The first 4 rows are patterns. Each new row is the sum of 2 different patterns, raised or lowered, with some noise. Before adding, each is slid sideways (what falls off one end comes back at the other) and multiplied by a number that may be negative. Names go in the order of the patterns.
Known rows, each followed by the names of its patterns:
[ 17  -1 -19   8 -21 -24  10   2 -17  27 -22  23 -13  -3 -27  -3  19  -1
  27   5 -12  23   8  -6  -8  25 -14 -13 -22  26 -22  13   2  20  11 -16
   0  -6  20   2 -17  -7 -20  -7]
R
[  8 -14   9 -20  13 -24 -15   4  -5   7 -20 -23 -15  -8 -11  28  -3 -25
   7 -16  -7 -11  -2  -2  26 -19   4  14 -21  17 -12 -24 -11  11   8 -18
  19 -11 -21  -8 -10  -9  -5  -4]
M
[-27 -17  -4 -28  23 -23   1  21  21  10  27 -12   7 -22 -28  -2 -27  -4
   6   0   1  -5 -14  16 -20 -11   5  26  19 -11  20 -22  16 -14  -5  24
  24  24 -23   9 -11   6  25  27]
X
[ 10  25  -5 -16 -10 -16 -25   3 -14   7 -11 -27  13  27  26   7  24  -5
  -3 -22   3  16 -22  -6  13  12 -23  11  -4  16 -26 -28   9  23   2  23
  24   3 -19   7  -3 -24  -6 -24]
J

New rows. What belongs after each?
[ -4 -21  -4   0  19  -1 -19   3 -18   3   9  -4  -1  19   4 -18  -1  -7
   3  32   6 -14  -2 -15  -6   7 -29  -6  19  19  -4  28 -14  -9 -17 -22
  -6 -19  -4   8  -9   6 -14  -1]
M X
[ -7  13  16 -32  -8  -2  34  23  33  16   0  -1  -5   8  -4   3 -11  18
  30   1 -17   3 -20  -6  -5   7  20 -10 -19   9  43  45  21  31   7 -20
 -16  25  11  -5   3  23  16 -18]
M J
[  7 -31  -4 -12 -34 -12 -28 -30 -42 -28 -31 -43 -18 -31 -40 -16 -34 -40
 -14 -23 -23 -43  -1 -48  -9 -54 -21  -2 -32 -31 -41 -58 -50 -32 -21  -2
 -22 -33 -12 -24 -35 -47 -21 -15]
M J
[ 36 -17  41 -17  34   6  32  20  -4  21 -21  -2  20 -10   2  35  22 -21
  32  20  33 -14  35   3  27 -13   7  37   4  30  -9   2  26  28  38  13
  10  10  23   4  31  34   4  11]
R M
[ 44  19  -8  54  40  52  56  -5  44  12   5  26  22 -10  48   6  27  63
  33  38  59   5  52  17  32  18  13  65  38  52  12   3  60  20  45  11
  65  22  -2 -10  34  31  35  41]
R X
[  0  29  17  26  40   7  16  29 -10  18   0  21   8  45   8   2  24  -6
   3  19   2  -4  22  29  -6  29  28  32  -9  28   7   6   4  -2  36  19
  15  -3   7  36  28  36  22   4]
R M
[  3  -1  15 -40  22  -2   2 -16  13  12   6  16  10   6   8 -15 -28 -15
   1 -10 -13  -6  17 -35  25   3   6  -1   1 -11  -5   3  18   3 -16 -38
 -11  -6 -20 -21  19 -27 -22  24]
R J
[ 29  11  -5   7   4  36  47  15   7  -7   3   5  15  10  26  12  -9  28
  27  51  20  31  22   5   1  30  36 -10   5  37  16   0  37  17  36  -4
  -8  25  33  24  33  48  11  10]
M J
[-26  -8  -3 -17  30 -27   5   4  18  21   5 -37 -22 -30 -47  -5 -26   6
  -6 -19  10  -7 -28  -3  -6 -24  -1   1  28   6   3 -43   4 -36 -29  10
  27   7 -23  19 -11  16   5  -4]
X J
[ -8   2  -7   7  46 -27 -18  -8 -25  -3  -7 -19   6   9  -4   1  23 -20
 -28  12 -17  -4 -17  17  29 -19 -10 -19  -4 -41 -16  19 -10  10   1 -17
   5 -15 -30  30  10 -15  21   2]
M J
[-57 -37 -18 -50 -31 -28 -16 -61  -8 -27 -14 -50  -8 -35 -38 -58 -45 -16
 -33  -6 -47 -43  -7 -28 -13 -26 -44 -28   4 -45  -5   3 -48 -20 -16 -65
 -13 -44 -10 -33  10 -30 -57 -30]
R M
[  2 -13   1  -2  -5   9 -15  -7  23 -14  -6   8  23  18 -14  22 -24  22
 -18   7  27  18  23 -24  17   1  11  25  26 -38 -14   8 -29  27 -18   5
  18  18  -5  31 -13  -1  -9 -32]
M X
[ 8 22 37 20 32 24 -2 43 25  3 33  5 27 21 20 17 37 39 37 45 24 16 39 32
 27 11 51 22 13 -2 33 16 23 37 31 38 17 13 10 27 37  9 26  8]
R X
[ 17 -23 -35 -22 -21  -9  -2  16  10 -54  -8   7   8 -22   8 -11  15   0
 -45 -28   2 -25  23  -6  -3  19  14  10  18  11 -15  -9  14 -18   1 -11
  15  -7  -4 -20 -15 -23 -12 -25]
R X
[-47 -57 -56 -41 -32 -54 -42 -18 -39 -40 -46 -24 -46 -66 -48 -33 -12 -52
 -41 -32 -39 -57  -2 -40 -73 -30 -65 -35 -28 -38 -47 -15 -63 -46 -20 -64
 -13 -54 -76 -36  -4  -9 -47   0]
M J
[-29 -44  16 -62  -7 -23 -50 -31 -42 -39 -40   2 -17 -55   7 -33 -53 -40
 -21 -46 -43 -47  -3 -57 -11 -46  -1 -43 -53 -24 -36  -9 -46 -64 -48 -51
 -45  10 -31 -66 -16 -59 -51 -32]
R M
[-21  23 -10 -18  -1  -3 -12   1  -2  34  32  20  33  -2   1  20  -2  24
  33 -14  20  25 -17  -2 -27  23 -10  41  -6   3  11 -33 -18  -4   8  -8
  18   6 -33  -7  36  34 -11  43]
R X
[ 8 35 43 29 52 41 31 44 14 11 19 41 45  3 58 28  8  5  8 30 10 42 24 29
 39 -3 21 -6 35 25 34 29 -4 -8 37 35 22 70 10 25 33  2  8 14]
M X
[ 20 -12  23  24  14  -9 -10  -9 -32  36 -31 -10   2  35  -9  31 -11  18
 -13 -36  -3 -29   9   6 -14  -5 -20 -18  25 -19 -24   8   7  -1  -4  18
 -35  30 -29  11  11  16   1 -24]
R X
[ -2 -15 -10   2  -1  31   9  -6  33   4   0 -13  26   0 -22 -37   8 -27
  -2   1  19  19 -18 -10   4  20  -6 -24   4 -28  -7   4  12  -7   1 -34
 -25  -5 -14 -20  31 -26  22  -2]
R J
[  0  31 -30   5 -15   8  22  49 -35  -4  15 -38  37 -25 -18  11  32  20
  10  12  -1 -33 -24  -6 -25  -4   4  12  -8   9 -25  29 -34 -19  13  21
  26 -22  -1 -29   9 -17  27  21]
M X
[ -6   6 -21  -3 -10   6  -6 -11 -18   1  -5 -19  23 -16 -22  12 -26 -12
  -5   1 -15  28  -8  14  -3  -7   6 -11 -30 -15  18   7 -12   5 -12  -9
  -3   1  -4 -12  -4  16 -15  17]
R M
[ -2  -3  -9  -4 -14 -20 -11  -3   3 -14  -9  -6 -27 -11  -7 -28  -2 -18
 -30   4  16  22  -7  21 -18   3 -35  -9  12 -23  -4  -4  -8 -31   1 -12
  27 -26 -40   7   6  -6   9  14]
M J
[ 11 -29  25   6  11 -34  11   3   9  15   1   5  38  24 -22  -1  16 -10
   4  -1   6 -33  10 -17  35  -7 -14  15   8  25  21 -25  -2 -33 -27  14
 -19 -20  11 -20 -22   5  -8  -7]
R X
[-31 -10  -4   0 -16 -18  14  16  19 -30 -21 -16  -8  15  14   5  18  -8
   9  -4  20 -40 -34 -13 -12  -3   6 -11  38   0 -23  11  24 -27 -27   1
   8 -20  -9  22  41  -4 -40  -5]
R J
[ -3 -12  -6   1 -21  23  18 -26 -39   8 -23  -4 -20  40  14   2   8  26
  18 -11 -28   0 -11 -42  14  25 -14 -25   2  14   0   8 -42  15  17 -15
 -12  -3  17   2   1   1  -1 -42]
X J
[ 32  13  63  13  45 -17  24  40  36  51  -4  43   6   2  19 -16  41  25
  45   1  19  17  73  18  53  40   7  30  19  24  10  25 -15  37  40  55
  73  36  36  33  41  21  48  56]
R X
